All groups share one centre, and each spreads out both ways along 12 directions, with some noise.
Some rows, each with its group after it:
[  4  17   1  -8  19  -5  16 -13 -16  -2  33  12  32 -14 -15  -5  52]
tak
[ 17   3  -4  -2 -25  18  -7  -5 -22  12  10   4  -9   0 -12  24  32]
Bunuk
[ -6   2  -3  -1  15 -22   6  -2   3   9  34  16  12  -2 -15 -39  20]
reteb
[-44 -25 -25  32   2  10  -1  -4  10  -6   1  19  29 -29  -2 -13  -3]
Bunuk
[ 10  32  -8 -21   0 -24  45 -19  -3  24  17 -46  -8  17 -19  -7  -3]
Vidi
[ 37  11   1 -19  38 -12  15  35 -27 -24  -3  -6  -6  -4  33   4   0]
kekot
[ 20 -26   0  24   5 -10  -2  21 -34 -28  19  16 -14  -3  17 -33   2]
Bunuk
[  6 -30   2  -6   5   5   2 -23 -12 -10  -2  -8  14  19 -13 -10 -15]
kekot
[ 32 -28  -5  41 -13  14   2 -10 -24  -1 -18   9   6  23 -12   2  -3]
zales
[ 49  34  18 -16  18   5 -22  12   2  23  11   7  13   4   5  10  18]
Vidi
[ -4 -11  -2  10 -24  21 -15   0  -4  11 -14 -26   0  29  17  20  11]
tak
[-12  -8 -17  -7  39   7  13 -24 -29   0  20 -17  13  16 -18 -11  42]
leze
[  4 -25   7  -2 -26  -4  -2 -33  -1  55  49  13   1  10 -27 -26  20]
reteb
[-33  23   4  15   4  31  24  13 -10  -2  11  -6 -22 -14  33   6   4]
Bunuk
[ 44  -3  11  12 -13   2 -10   9 -22  -8 -20   5  -9  -1   9  40  54]
reteb
[-44  22  15  19 -12  36  -2  21  19  11   4   8   5  -7 -17 -40  25]
kekot
[  4  39  41 -36   3  -8 -20   8  31  18  -1  -5 -25  12   1   2  10]
tak
[ -3   0 -25 -16   9   8  38 -34 -21  -8   1 -43  23  -8 -19  21   1]
reteb
[ 13 -32  10  39 -11   3  -6   0 -30 -29  19  29  27  -9  18  -9  42]
Vidi
[ -9  28 -15 -16   3  -4   5   8  16  20  -7 -12  -8   5  -8   3 -14]
Vidi
[ 16 -22 -19 -23  27  -9 -19 -11 -19  -6   6 -23  22 -31 -13  13  45]
kekot
[-37   3  38   1  10   2 -19 -32  36   9  24  16  35  -9  -6 -25  20]
kekot
[ -7 -32  16   3  -1  26 -32  13 -24 -23  31  16 -20 -38   0 -39  16]
tak
[ 26  36  24 -33  49  -4 -28   8  19  13  12  -6   5  -4  24   8 -10]
Vidi
[ -2  45 -23   4  -1  24 -27  18   5  16   2 -13 -10   6  28  29 -22]
tak
[  5 -28   3  -5  -4   4  -2  18 -16  11   8  -8 -18  -4  38   4  20]
tak
[  9  24 -23  -9  11  11   6 -36 -35 -27  27   4  12  20 -32  11 -21]
reteb
[ -5  23  33   8 -25  14   1  28   1 -15   1 -43 -11  24  22 -38   7]
zales
[  4 -32  30   3 -34  25 -28  26  10   1   2  34  21  -9   2 -34  10]
Bunuk
[ -3 -32   0   9  25 -44 -25  -9  26  10  -3  33  24 -18  -4  -2  40]
leze
[ 18  -7 -10  -6  -1   6 -22  26 -23  -4  11   0   6  27  16 -14  22]
leze
[  5   2 -14  -8   2 -52  32 -13  15  14   6  -1  16  11  -3   5  -6]
Bunuk
[ 14  22  16   3 -11  14  13  16  -7   1  28  26  -1 -34  15  -4  -9]
Vidi
[ 42   3  20 -19  18  -4  -7  15   1  -2 -32 -12 -19  -2  12  24  -1]
reteb
[-11  11 -26  12  27  29 -24  -2 -29 -19  20  -7  15  10 -21 -23  24]
leze
[ 46  26   0   4  11  11  19  21  -9  39  -3  20  -5 -14 -18   8  25]
zales
[  7  29   4  41 -22 -22  -9   1   2 -26 -10 -23   2  14  -6 -11  23]
zales
[-36  40  23  -3  -6   4  22  -2  18   8  21 -34   4 -21   2 -22  29]
leze
[ 25  12   7  17  25 -23   2  -7  -6  -4   3  30   9 -22 -15   7  58]
kekot
[ 17 -44  14  -6  -5  11  14   5 -20  -2   8   6  39  -1  20 -11  26]
leze
[ 14 -25  -7   6  -4 -29   8 -40 -17  -1  27  10  -4 -26 -49 -17   8]
kekot
[  0  13  -8  -3 -29 -23 -29 -16  -3   1  47 -12  -5 -25 -22 -12  29]
kekot
[ -7  23  17  17 -13  32  46   1 -16   9  10  27 -27 -15   8  22  11]
Bunuk
[  5   6 -46   4  -1 -12 -11  10  -9   7  12  -2  24   2   8  16  14]
reteb
[ 24 -28 -30   3  30  10   0   4 -28   1   6 -14 -12 -35  12   8 -31]
tak
[  2   6  39   1   8  45  42   4 -32 -18   4  13 -29  -1  21   1  -5]
Bunuk
[ -7  11  17   1  19   5  17 -19 -12  -8   8 -11   4   3 -11  -9  31]
Bunuk
[-26  -6  11   1  14  12  -8  -2  20  22  11  -6   8 -18  16  -6   9]
tak
[-10  -7  16  32 -15  35 -35  -8   4  14   6   6  10   5   3  -3  31]
tak
[ -2  12  -6 -32  63 -11  -9  -1   3 -18   7   2  16 -11   6   2 -18]
reteb
[ -8  -2 -21  21   1 -30   7   4   8 -12 -35  12  -7  16 -35  -9  -1]
zales
[ -2   7  12  -3   5 -13  61 -18 -14 -15  17 -13   1   4 -18 -37 -25]
reteb
[ 12  19   3 -32 -13 -15 -13   0  -1  15  21  -3 -27  12 -16  -9   4]
leze
[-38  -2 -35  -4  -2   7 -14  13   3  -3  25 -24  28 -26  -1 -35   4]
kekot
[ -1  32  44 -35   1  14  17  18   5  -3  29 -11  16 -35  12 -29  11]
leze
[ 19 -30   1   6 -26   3   7 -37 -20  -2 -16 -17 -20  11 -43   3  -5]
tak
[  6  37  11 -50  -8  -9 -16   6  13  -1   7 -40 -23  -9  -3   9 -16]
Vidi
[ 29 -27   8  12 -24  -5   4 -15 -14  11 -15   4  -9  56   8  19  -1]
reteb
[-25 -15 -13   0  -9 -17  12  -5   0 -18  -1  -6   8  20  -1 -10   0]
zales
[-51 -25 -11 -11  -7 -16 -18  16   9 -14   2 -20  -7  -2  15 -15  32]
Vidi
[ -6  35  12  18  -5  12   8   9  -1   8   3  12 -26  -3  15  17  21]
Bunuk
[ 15  17  20  -5  18  16 -27   5  19  -3 -34  -8   5  13  -1  14 -10]
zales
[-29   0  19 -19 -13  47 -45 -14  14  -8  -7 -39  24  -3 -23 -16   4]
leze
[-11 -12 -33  25 -24  -9 -26  17  13   6 -29  -8  12  -9  -6  15  44]
reteb
[-24 -14  19  -1 -25   5 -11 -17  -1 -14   1  23  -1  20 -11   9  40]
tak
[  0 -16  29  44  24   6   7 -10  -1 -31 -24  22  -2   8   6 -17 -14]
leze
[ 18   6  -1   8  10  28 -30  -5   1  24  -5 -14  12 -17  -3  25  36]
zales
[ 17 -22 -14 -10  21 -29  -1 -22 -15   0  21  -2   3 -43 -20   5  35]
kekot
[ 16  26   9 -18  11 -14  -1 -15  15  10 -13   2 -27   7 -40   0 -27]
Vidi
[-15  30  16   0 -13   4  -8   4  13   7  23   1  -1  -3   9  -2  19]
kekot
[  5 -37   5  33 -21 -21  -8 -31 -24 -35  27  17  26  20 -13 -29  25]
zales
[ 15  -8  15  10  10 -18   0 -22  -8  -7   4 -25  22  33 -18 -30  28]
Vidi
[ 15  37 -18   4   6  19 -31  16   9  10 -28 -15  11   3 -24  14  19]
zales
[ 10  30  -5 -12 -48  23  14  -5 -14 -10  -4 -32  -1  10  -6  29 -18]
leze
[  5  -4   3  -9 -22  19   2 -10   1  16  -3 -40   9 -51 -25   2  15]
reteb
[-21 -19 -24   6 -24 -14  21  -8 -26   7  22 -20 -13  -2 -13  -7  55]
zales
[ -1  23  19   0 -20  19  -1  20  -2   3  14   5   5  51  27 -17  -8]
kekot
[ -2   8  14 -16  49  -4 -10   1  22  38   4   9   5   1  -1  -9  22]
Vidi
[-25   3  16   3 -45  14  -7   4  26  26   7 -20  28  -2  -8 -26  34]
Bunuk
[ 26 -25  53   5  24   5  -2 -30 -16 -25  -4  28   0  25   5   2  -9]
reteb
[  5 -28  10 -28  -2  26 -22   8   0 -10 -17  10  59  27   2   3   9]
Bunuk
[ 39  14   7   9  17 -38 -10  -4   9  -6 -20  24  -1  19 -17   9   8]
tak
[  3 -14 -13  10   5 -30   4  -9  -7 -24  -9  27 -18  19  -8   9  -9]
zales
[ 11 -24  53 -18  -1   3   6 -17  10  -6 -13 -10   9  17 -12 -24  -3]
leze
[-20  22  22   4 -19  -1 -19 -31  18 -11  29 -12  34  21  -7 -15   3]
kekot
[ -2  25  21 -22  10 -20 -16  10   7 -25  15  23  17   7 -14 -24  43]
tak
[-14 -32 -16 -20   2  40  16  -8 -22  26   9  -1  -4  14 -10  -2 -17]
kekot
[-11  -1  37   5  12 -10   0 -27  26  25   9  21   4 -14 -17 -10  31]
tak
[ 16   9   2  -6 -31 -23  30  21  -5  -1  26  -2  22  12  -3 -42   5]
Bunuk
[-18 -14  10 -20  13   2   1 -30 -27 -21  -7 -18 -51  40 -21   4  14]
Vidi
[ 18 -26   2  14  15 -20 -14  -1  -3  -2   7  48 -17 -21   1   2  -4]
Bunuk
[-13  13  12  14  10  41  25 -13 -27 -20   2 -23 -27  21  -2 -18 -23]
leze
[ 18  43  28  -8  -4  -2  11 -20   9   5  13 -16  32   1  -7   8  18]
zales
[ 23   3  18  -3   5   9   3  -8  22  28 -14   3  25  -6  -2  11 -15]
Vidi
[-31 -26  13   9  26 -30   2   1  26   8  -3   6 -12  18  17 -36  -7]
leze
[ -8  -1 -35  -1 -10  -5 -34  18   7  34   3  10  -4   3  27  37  24]
reteb
[-25 -58  -6 -21   4  -7  -2 -22 -21 -11  32  22  12   1   0 -15  22]
zales
[-15   5   0  16 -42  18  -7   7  -3 -35   2 -25  27   8 -15 -34 -14]
Vidi

New rows, each followed by its group:
[-28 -13  24  15 -42  -3   8  17   8  14  14  19 -46  -2  37 -10  11]
tak
[ 16 -11  16  34   7  15   1   3 -35 -30   4  28   5  31   9 -18  15]
Vidi
[-25 -13  -9  17 -34  32 -28   4  12  -6  -4  23  33 -18 -24 -17  -5]
Bunuk
[ -3   8   1 -13  -9   3  -7   0 -26 -32  28  24 -10  -9 -19 -12  25]
tak
[  7 -10  24 -23  36  -1  -4 -11   0  24  11 -25   8  19  23  -2  45]
Vidi
[ 24  38  27   4  24 -43  -5  16   9 -11  -5 -19  -2  45  22 -19  37]
Bunuk
[ -3   0  13  38  31 -19  10 -31   0   2 -13  18 -31   4 -10  19  36]
leze
[  1 -12  26  13   8 -17  -4  13  -2  -4   7  28 -11   0  -4 -34  35]
Vidi
[-16  32   1  30 -44   5  20 -23   7   1  -5 -18  -9 -31 -12  36  20]
leze
[-21 -29 -28  -5  20 -18  -6 -12  14  12  -7  -1   8  -5  26  32 -12]
Bunuk
[ 14   8  -8  10  27  15  -2  26 -12 -10 -19  16  36  31  18   3  25]
kekot
[ -8  21  17  39  14 -31  29 -30  11  -1 -13   8 -33  -5 -20  13  20]
leze
[-28  22  16  33  44 -31   0 -19  25  -6  -2   1 -30 -16  -6 -17   7]
Bunuk
[-19   8   1 -24  -3 -23  41 -23  -9  -3  58   9  24 -15   6  -9   4]
zales
[  0  -1  -6 -32  23   1 -17  -9 -21 -31  26 -29   5  -2 -13 -37 -30]
Bunuk
[-21  12  18  23  48  -8   9  -4   9 -23  -6   9   7   0   1 -27   1]
leze
[ 19  27  -3  -8  26  37   0 -10 -24  23  15  18 -14  12 -17  23  18]
Vidi
[ -5   7 -29   6  19 -11  22   4  -1   9  18 -21  44  -9   7 -11  19]
tak
[  2 -16   6  17 -35  16  20  -3 -13 -11 -27   0  -9  30  -7   7 -13]
Vidi
[ 14  -9   4  15 -29  19  -6  30 -28 -21  10   1 -19   7  23 -16 -13]
Bunuk
[-23 -18 -39  36   8  -2 -13 -23 -10  10  -9  -2 -15 -15   4  46  33]
Bunuk
[-10  36   1  -9  16 -32  14  -9  22  13  -3 -33  -2  21  10  10   7]
Bunuk
[ 22 -45  24  -1  -9 -20  17  -2 -29 -19  -6  10  -5  17   3 -12  37]
tak
[  0  21 -10 -14   8   9  -3 -21 -16 -14  27  -4   7  16 -39 -19 -13]
reteb
[-20 -10 -18 -12 -23 -17 -15 -37   5  16  46  -3  25  23  17  15 -15]
kekot
[-16 -13 -20  -3 -34  13  16   6 -20   0  24 -44  -8 -14  -9 -33   4]
tak
[  8 -21 -18 -19  -6   1  -7 -22 -20  -1  -2   7  18  19 -37  17  34]
zales
[  9  -4   1  10 -21 -16  37  -8  -4  -5  -1  -6  33  -7   1   8  23]
leze
[-33   3   2 -26 -41   0 -25  47   5  -9   1   0 -44 -17  12  -5  39]
Vidi
[-32 -13   0  -7  35 -29  17 -36  21  18   1 -14  27  -7 -11   4  55]
leze
[-19  18 -17  31  22 -12 -13  15  17 -13 -19  21  -8 -50 -27  -3  27]
kekot
[ 33  -3  18  17   3  12 -25  -2 -21 -28  -9  33  -4  13  -6   9   5]
Vidi
[  0  28 -11  39  -1  11  11   5 -18 -20  -6  25 -28   2   1  16  -4]
Bunuk
[-32 -32   7  33 -12  24   5 -12   0   9  -9  -5  -8 -10  13   7  21]
Bunuk
[ -6  30  -1  14  22  17  19  40  -2   1  -9  18   7  -6   7 -13  31]
kekot
[-15 -15   5 -33   9  59 -24   9 -11  23  17  -7  18  16  -9 -26  21]
kekot
[ 41  -8 -22  -4   4 -50 -17  15 -22 -33  21  -6  -2  -6  16 -11  -4]
kekot
[ 28  -5   1   5 -22 -19  -5   6  13  28 -24   2 -33  14 -29  -5  -1]
reteb
[ 28  18  25  18  23  23   2 -29 -24 -16  10  25  -8  19 -38 -17 -18]
Vidi
[ 15 -35 -21   2  19   4 -20  22 -14  10  -1 -24   5 -12  35   1   5]
tak
[ 12   4   0  -6 -11 -46  27  -7   6  12  -3   8 -19  11  -8   7  18]
tak
[-11 -14  22   1 -10  27  18  13  -7  11  -1 -37  26   8  49   5  62]
leze
[ -2  -8 -30  10  19 -10 -15   9  -7  12   9  28  13  -8  12  23  43]
Vidi
[ -1  -6 -12  -1   2 -34  12  34  24  13 -64 -33 -12  25  -2  -8   7]
reteb
[ 24  37  46 -18  -6   1 -14  18  -5   3  29  -2 -23 -19   3 -15  57]
kekot
[ -1  15 -16  42 -12  -3  47   3 -19 -13  -7  -3  -2   6  23  26   9]
leze
[-18 -15  35 -18   6  19  -3  -9   3  -8  15 -11  11   4  16 -22  -4]
zales
[ 13 -11  50  32 -20  47  -8 -29 -21 -23  -5  15  -4  25 -23 -14   3]
tak
[-22   7 -24 -29   5   2 -33   4  21  17   9  -4  22 -35  25  40  17]
leze
[-18  13  12 -16 -14 -22 -22  19  34  12  -6 -16  -3  12  28  -3   6]
leze
[  6 -20 -14  54 -18  -9  23   7 -22  -2   6  28 -15  -8  15   1  12]
leze
[ 17  -2  30 -11  25 -21 -33  14   6  -4   1  27 -23   0  10  -9  36]
Vidi
[-29  -8  26   0   4   4 -26   4  38  15  -4   7  20 -12   4 -21   8]
Bunuk
[  1 -37  25  22  -8  36 -18 -24  -7  19   1  -2 -11  -9  -1   3  20]
tak
[  9   3 -14 -35  -9 -11 -48  20  11  14  17   5  24 -13   6  10  30]
leze
[-14 -19 -30  39  40 -27  28 -20 -18 -21 -19  -4   9  23  18  23  19]
Bunuk
[ 20   0 -42  12   0 -28 -20   8 -16 -26  -5   0  11  20  12  20  -8]
kekot
[ 27  24 -26 -16  29   9 -31  23 -14   7  23 -13   2 -34   4  -2   5]
tak
[-14  31   2   9   6   6   0 -15  -1 -25  -9 -37   7  29 -24 -18   0]
Bunuk
[ 23  28  23  17  45  17  18  19  -4  -7 -34  47 -10   5  -2  12  13]
kekot
[-16  12 -12 -10  -2   1  11 -14  -4  24  33  20 -28  -9   2  16  -8]
reteb
[-21 -39   5  30  28   4 -10  -2 -20 -32   7  16  18  20  34 -17  24]
Vidi
[ -6  20  12 -20 -30  51 -30   0   1  -4   0  -6  19   1 -28  -5   5]
Bunuk
[-20 -39 -14 -17  23 -30  15 -18  -3  -6   2  26 -10   3  17  22  -9]
zales
[ 29  19  18 -43 -11 -16 -47  23  20 -16  -4   3  35   8  -1   3  -2]
leze
[-28  -1 -20 -29  -6 -13  11  -8   8  24  14 -28  -9 -19  -9   8  28]
Vidi
[ 15 -21 -15 -23  -2 -18  -5  45 -22 -14  -2 -19 -27   4  42  -1 -10]
tak
[ 16  12   8 -15   2  -7  28 -25 -16  24  11 -30 -13  27 -22  -1  27]
Vidi
[  5 -42 -38 -14 -11 -38   7 -13 -22  14  35 -17 -12 -26  10   8  16]
kekot
[ 22   4  31  11 -34   0   8  21 -22 -17  10  13 -24   8   0 -24  29]
Vidi
[ 41  12  -7  28  -8 -10  15  25 -45 -28  17  34 -28   7   6  -9   2]
Bunuk
[  1  30 -14   0 -16  20  12 -15 -16  11  28  23   2  41  -5  18 -25]
kekot
[ -2   4   3  -9 -13 -12  -9 -22  -1 -23  26 -33  17  -4 -13 -20 -13]
kekot
[  7   3  -5  -9  13 -46  31 -27   2   2  20  25  27  -4  16  34  17]
zales
[  0 -26 -13 -30  32 -19 -20 -17  -5 -19  12 -22  35   6 -10 -22  -3]
Bunuk
[ 28  60  -1   9 -33  27   6   3 -14  21  17 -33 -13  22 -16   3   7]
tak
[-23  -7 -38  -2  23 -21  25  -1  -4 -12  18   1  34  -8  12 -11 -13]
Bunuk
[ 15  25 -23 -22 -28  -3 -12   5  -2  -2  22  13  53   6 -41 -17  13]
Bunuk
[ 11  -5   3 -15 -46  -3 -16  20  -4  -7 -23  -9 -24  15   1  25  28]
Vidi
[-17 -41   0 -19  -2  -2 -10  -5   2   3   7 -29  -7  -8  14 -11  -8]
kekot
[ 21  -8   2 -19  53  -2  28   8 -21   2   5  15   0 -37   0   0  28]
kekot
[  6  -9   3   6  -2 -11  14  -7   0  10 -15  33 -39   2 -22  14   2]
Vidi
[  2  -7  33 -15  -1  44 -18   2   6  -7   4   0  27 -26  37  18 -18]
Vidi
[ -3   7  10  10  -7  49 -26 -23 -15 -25   9   5 -11 -25 -43 -14 -29]
leze
[ -1 -27  11 -13   9 -21 -10  -5  24   0  -4  19  48   4 -12 -27   1]
Bunuk
[-18   4  18   9  10   1   5 -11 -10 -20  28  32  -4  16  12 -18  -8]
reteb
[ -1  17 -16  13  -3  25  -2   0 -14  -7   8  12  47  50  -7  -6   7]
kekot
[ 17  22  -7  29  -1 -12 -13  -2   3  -4  -1   6  42  20 -26 -12  41]
tak
[  5   7 -30 -11  11  -7 -36  11   0   0   0  -3  10  -1   3  19  17]
tak
[ 13 -24  -5 -19  25  -1  11  -7 -20 -17   2  -3 -12  -9 -11 -14 -41]
kekot
[  7 -43   5  46 -12 -23  25 -31 -31 -32  15  39  -2 -16 -23 -14  23]
Vidi
[ 35 -33 -16  -5 -28   8 -32  14 -45 -14  25 -12  -5   6   2 -16  21]
Bunuk
[ 18   5  -2   9 -21 -10 -12 -16   1   4 -25 -20   9  45 -17  24  31]
Bunuk
[-43  13  24  -7   0  17 -12   4  17  -6  15   3 -13  -5   1 -32   3]
reteb
[ 30   1   6  17  22  15  -9  -1 -12  27  -1  30  13  27 -14   0  52]
Vidi
[ 11   0  -8  38   4 -38  53  11 -16  -3   0  24  -4  17  26  12  24]
Bunuk
[-25 -10  31 -28 -14 -10  37 -27   7  11  -1  -2 -24  13   0  15   7]
tak
[ 13  13  -4  17  11  16  -1   2  15  21 -32   0  13 -12 -39  -5   6]
zales
